The first 8 rows are patterns. Each new row is the sum of 2 different patterns, raised or lowered, with some noise. Before adding, each is slid sideways (what falls off one end comes back at the other), maybe read backwards, and multiplied by a number that may be negative. Names go in the order of the patterns.
Known rows, each followed by the names of its patterns:
-283 37 0 -85 12 -17 -8 68 -6 127 71 -7 153 116 19 -14 -7 80 168 8 210 9 -11 -84 71 14 -65 78 -41 46 => J_857
81 39 -104 -50 81 -147 -99 -3 92 84 77 33 -57 -46 -110 41 15 19 9 13 119 -14 -19 -11 -170 101 87 -88 -30 -20 => J_64
17 -47 138 -3 -201 179 -44 49 282 -70 -54 85 -80 -41 -72 66 -8 117 -35 128 10 -68 -76 -8 -108 -94 150 19 99 31 => J_815
-1 11 46 -93 24 140 55 -54 2 -80 76 57 -28 -61 81 -97 -129 1 288 -10 16 9 -47 -22 -104 -69 31 4 28 36 => J_587
114 -15 -41 -174 -65 -30 53 47 2 -175 64 -15 263 -110 73 -88 -44 40 12 165 -191 -288 -88 -30 -264 7 200 -44 6 -118 => J_71
-75 -1 47 22 56 -56 -98 57 39 -134 191 -73 98 -288 -255 150 -14 158 -17 1 92 18 -17 23 35 -81 -119 -41 -124 178 => J_451
-74 -67 -288 -26 204 42 -18 -16 76 -44 -31 -46 54 3 266 79 -81 -74 10 -87 163 0 -12 282 -67 -288 -20 -11 -114 -10 => J_332
97 -176 39 1 39 -10 275 -41 -42 -56 -3 28 67 -51 134 -21 93 -192 101 5 -32 -9 4 122 139 -44 -288 -95 0 -176 => J_163

New rows, each followed by the names of its patterns:
-198 -78 35 -61 -12 174 -13 12 -193 13 43 415 -94 107 -100 -51 14 72 133 -172 -222 63 -35 -415 -33 132 -39 -63 -99 95 => J_71 J_332
-180 82 19 24 -165 24 -73 -59 -77 51 153 59 20 82 42 -262 -44 96 -72 151 34 -60 18 14 -48 -113 -14 -196 66 97 => J_857 J_815
185 -143 43 123 28 -197 12 144 84 31 -84 -59 73 -50 88 -34 114 -18 28 219 -13 76 -121 -107 101 304 221 -70 32 -101 => J_71 J_163
78 63 259 82 -132 47 111 22 -74 57 141 209 145 92 -12 -6 -22 181 27 76 -83 119 102 89 65 21 -70 35 219 154 => J_64 J_71
-138 -26 118 -219 -106 172 -9 34 120 -190 -25 86 -40 -107 -52 -3 2 151 -40 -49 -45 -184 -208 40 23 -141 89 19 0 -118 => J_64 J_815
-105 -43 -25 -55 51 24 -114 -83 -55 92 -51 -93 -200 67 -163 -50 -18 -3 -5 -79 75 73 -22 -92 113 -37 -134 -15 -31 84 => J_64 J_71
203 47 98 -65 50 -18 85 133 114 144 44 206 184 2 165 210 -27 -29 175 52 131 -83 166 192 42 106 82 32 153 81 => J_64 J_71
6 143 -133 104 68 -87 35 69 99 125 64 79 216 -48 239 -46 41 49 140 53 47 200 80 58 58 56 79 -177 -149 161 => J_857 J_451
-81 -182 -104 -60 -336 -51 110 -35 -101 -100 -28 -72 -37 245 -124 -306 -106 -135 -117 -206 -43 -90 -24 -172 -58 -331 -208 -79 -55 -168 => J_815 J_332
12 116 147 2 116 24 79 -31 113 32 38 71 40 7 64 -153 67 34 47 237 164 -105 103 104 69 223 123 15 -84 45 => J_587 J_163
-7 277 40 148 -78 61 211 121 -91 9 -88 -46 80 133 -10 90 -17 90 54 -171 54 -1 -151 -131 178 69 66 -61 -5 231 => J_71 J_332
-112 -109 -12 -70 129 -198 -25 -132 -103 -40 -78 107 -183 -250 -146 -119 -301 -104 79 -58 4 -192 35 -29 -120 -232 -98 -79 12 -70 => J_64 J_71
-304 -169 -36 -215 -20 -70 -118 -120 -110 -135 -115 -27 -154 -99 -21 -90 -61 -43 -84 -157 -62 -189 -145 -146 -94 -69 -58 -142 81 -65 => J_815 J_587
-56 -32 23 215 195 14 -151 -96 9 -50 74 91 -58 324 -259 -212 -41 -61 -143 -30 10 35 -333 -310 86 10 -201 37 -108 -35 => J_332 J_163
129 -4 -47 13 65 -31 87 -82 64 198 68 162 201 118 181 20 71 27 150 15 63 -6 74 21 -13 53 -90 -21 76 101 => J_857 J_71
128 41 -5 143 47 108 -33 9 -199 -107 98 112 -165 126 -146 75 -7 -217 130 225 36 40 256 39 190 136 277 38 -143 65 => J_857 J_332
-94 -49 19 -239 -120 133 -39 -33 7 -112 8 -62 -125 55 139 -43 -55 -100 -100 -86 11 -34 -2 -50 55 -68 -202 -84 -139 -42 => J_64 J_332
206 231 188 189 286 111 56 286 116 310 -26 -76 530 111 212 -29 282 156 62 180 291 115 216 120 162 456 94 53 115 113 => J_587 J_451
-105 -136 -161 -20 -93 -112 -408 -99 -132 -215 -186 -128 -119 -49 -27 -64 -110 -81 39 -6 -155 -160 -73 -15 -12 -30 144 -112 -197 -258 => J_857 J_64
-29 -87 -23 -75 -302 3 -38 -40 -60 -82 -175 -113 -206 -133 -51 26 -162 -62 -45 -39 -111 -235 -161 -30 80 101 -117 116 -310 -74 => J_451 J_163
201 171 36 9 223 -2 148 -26 -155 259 47 265 -68 223 138 -154 167 107 148 344 30 -19 308 -80 17 -79 65 112 203 51 => J_815 J_451
-40 -192 21 59 70 31 176 -54 -329 132 211 -12 17 150 -50 -360 11 146 125 -104 2 88 100 21 -6 1 -31 194 190 -110 => J_71 J_332
123 161 220 29 91 97 141 -5 155 132 20 125 179 4 -159 -89 -10 60 -281 68 -3 -104 -58 260 89 -27 147 -22 219 -9 => J_857 J_332
245 44 -42 -238 89 -183 85 -162 181 52 -229 -45 -90 -130 -36 -170 118 -17 -299 -104 -39 -178 -165 228 -200 70 -81 -167 6 -195 => J_71 J_451
-172 -177 -27 -42 -97 -144 -98 -213 -263 -96 75 -118 -103 -111 -92 -149 -192 -178 -182 -77 -65 -145 -147 -129 -52 -170 -157 -57 -45 -226 => J_64 J_587
117 78 26 76 310 49 -31 2 -21 89 32 -8 199 71 134 -68 182 -34 8 -25 32 142 200 -67 -213 63 -49 -91 103 -263 => J_815 J_163
92 -71 -31 -47 -13 59 304 27 -55 32 108 -25 136 79 220 -224 -174 71 32 304 -39 -9 120 -22 -4 118 79 78 64 -75 => J_587 J_451
-191 -13 -186 -118 143 -52 -52 -50 28 -225 -147 -114 -116 -110 -178 -206 -188 26 -227 -41 -146 -390 -125 -42 -202 -97 -47 -76 -139 -74 => J_857 J_815
191 21 166 8 -78 219 -21 139 283 17 -162 154 -18 -36 -10 102 37 203 20 250 104 -8 83 108 -27 -36 183 119 241 87 => J_857 J_815
286 360 423 146 239 386 246 94 408 237 399 -10 0 508 258 375 255 155 308 265 232 258 239 302 216 276 146 308 131 172 => J_64 J_451
-130 -2 -305 9 62 27 74 -1 -93 149 -71 10 -126 149 -60 104 14 146 -23 -151 -234 73 264 13 39 113 -87 -79 -31 -33 => J_857 J_163
369 242 243 195 246 198 264 241 389 188 81 361 356 152 305 86 301 343 164 172 345 418 109 361 132 131 332 180 181 269 => J_64 J_815
182 30 91 61 6 37 71 76 152 -160 115 14 205 7 -22 213 -27 86 215 216 48 258 96 47 22 116 160 256 44 195 => J_857 J_815
17 114 61 45 14 4 -20 -85 181 -51 -224 14 14 -135 86 19 -64 12 -138 -225 -38 -39 -75 -9 112 -184 7 -48 -216 -119 => J_815 J_332
113 322 -61 -111 48 3 -102 186 -41 138 82 47 202 186 21 -48 -27 100 105 105 54 242 64 126 55 141 198 -137 -154 155 => J_451 J_163
-56 -9 67 -71 -79 338 -231 52 88 146 49 -56 -66 123 281 212 112 20 -91 125 81 77 -162 60 440 53 -73 268 170 -129 => J_71 J_332
-55 -127 -68 88 -100 -71 -68 151 -40 -38 -160 -86 -73 32 -26 -39 -121 99 -58 -7 -131 -29 -96 -112 -20 -37 -63 -187 -83 -96 => J_71 J_332
-72 -28 21 -29 49 -143 -63 123 -18 35 146 -78 14 3 -70 56 118 -29 11 -95 -37 -28 -126 -7 -52 42 56 -33 -143 -100 => J_857 J_332
-201 -51 -78 -106 3 -47 -146 -211 -191 -101 -179 -80 -209 -5 -188 -101 -123 -149 -145 -275 -37 16 -84 2 -80 -190 -152 -90 -116 -127 => J_64 J_71
-107 -29 -88 -62 19 212 -54 -197 -129 -83 -70 -405 -54 42 38 -201 -35 -256 -199 -95 36 -94 26 -254 -217 -94 -214 -74 114 -70 => J_587 J_332
-170 -393 -128 70 -51 -202 41 -412 -375 -48 13 -7 -512 -202 -126 -269 -328 -108 -150 -116 -249 -266 -302 -379 -149 -227 -279 -85 -339 -222 => J_451 J_332
9 -106 105 57 -71 -37 135 47 22 64 18 125 -5 233 124 96 -59 61 -7 158 97 -27 -61 25 102 160 -73 38 87 104 => J_64 J_71
-24 3 4 -189 -157 -58 -70 -50 -196 -20 -13 75 -116 48 31 40 -337 -179 46 -93 22 154 -5 -31 -28 -116 -111 -139 -9 -75 => J_815 J_587
-283 -7 -26 -78 22 2 46 -74 -50 120 -18 -22 -25 15 -75 68 93 -127 -235 34 -32 -31 -62 -88 40 73 -150 -80 92 -62 => J_587 J_332
125 64 164 201 125 -3 56 217 51 9 126 233 164 187 115 35 59 -43 128 128 -40 128 78 230 42 82 126 -93 175 169 => J_857 J_64
-81 118 -18 265 145 7 -8 21 -92 222 33 -6 329 -28 -183 64 54 8 63 -17 169 -219 68 217 148 45 15 191 34 38 => J_857 J_332
-100 25 -33 57 88 45 -163 142 -24 131 -135 137 -9 1 24 4 31 161 131 -198 -28 33 -77 111 -123 202 58 -89 29 273 => J_332 J_163
-32 -11 33 169 -98 -189 112 9 172 -144 3 29 12 -52 125 187 -129 -275 -136 -96 -197 48 158 66 -33 -95 46 -27 -42 -220 => J_64 J_71
-45 105 -71 -78 21 -51 -21 27 -3 -22 58 -1 -73 35 -145 31 -3 -43 199 -40 -81 -37 18 -85 32 -69 87 -120 138 72 => J_587 J_451
-12 -235 -139 -147 -160 1 -160 -165 -62 -90 -278 111 -203 -150 -298 -383 29 5 -27 -174 -87 -89 -139 -186 -78 -103 -148 -255 -100 -237 => J_815 J_451
46 98 -127 185 -213 -187 80 -32 255 47 -48 236 124 10 -49 -28 -124 -119 28 -56 284 -85 5 39 26 49 -139 -55 86 61 => J_64 J_451
-10 -28 77 21 4 79 -108 56 140 4 96 -93 106 7 40 -51 -82 35 30 -64 -7 157 -136 107 -60 224 139 -115 -23 -51 => J_815 J_451
-24 219 -36 -214 -32 100 -17 17 25 68 -15 -75 -59 -156 -104 11 245 20 33 -22 -143 -3 -135 10 228 32 75 95 101 -8 => J_815 J_332
-16 -67 7 -250 -2 50 -75 -134 14 118 -10 -354 -89 23 -186 -94 -21 106 79 -10 -12 -115 -110 -138 -22 -70 38 -55 -137 19 => J_64 J_587
-38 -189 -15 85 -8 54 -19 -18 226 -66 2 -60 48 89 -51 30 -33 -22 -244 40 -171 -92 112 -33 -157 -123 -157 -57 -88 -165 => J_857 J_332
-93 -14 -12 -11 43 -54 0 -2 26 127 50 -48 90 51 2 9 10 35 87 -29 47 -14 -29 -36 35 2 108 29 -79 -30 => J_857 J_587
-88 112 96 27 -59 129 -80 -121 36 14 49 -22 31 -62 63 -32 -14 -50 -22 -76 75 34 -90 -134 16 -185 56 26 -81 8 => J_815 J_71
272 60 -90 -56 -238 -85 243 80 -81 301 -37 -304 -85 53 -105 30 -113 -174 -275 57 141 34 -18 -47 44 -51 -60 16 131 20 => J_587 J_332
84 156 -9 -439 -237 29 37 -34 32 -298 125 -123 -304 -101 279 -88 -66 69 13 61 47 -21 -18 -281 -89 -72 129 -214 146 -16 => J_332 J_163
105 226 -240 37 -41 56 18 5 313 87 -319 -28 -62 -212 42 -51 -16 121 -131 -398 -93 -38 4 66 -62 -161 -1 36 -142 -136 => J_587 J_332
-278 -275 -194 -157 -288 -257 -298 -335 -321 -246 -301 -262 -218 -269 -228 -256 -267 -353 -194 -258 -357 -90 -340 -286 -83 -290 -285 -266 -332 -236 => J_64 J_815
125 214 36 83 315 34 56 135 -197 440 459 9 285 25 333 76 116 156 239 16 131 176 229 230 85 348 74 246 156 108 => J_815 J_451
249 169 176 -125 52 27 83 50 48 280 161 145 111 85 39 189 82 -86 295 40 22 245 84 49 215 -23 25 72 187 27 => J_815 J_587
-140 -253 -186 -212 -280 -194 -120 -235 -384 -205 -138 -243 -332 -248 -198 -197 -296 -236 -252 -378 -256 -98 -254 -179 -162 -334 -247 -238 -273 -147 => J_587 J_332
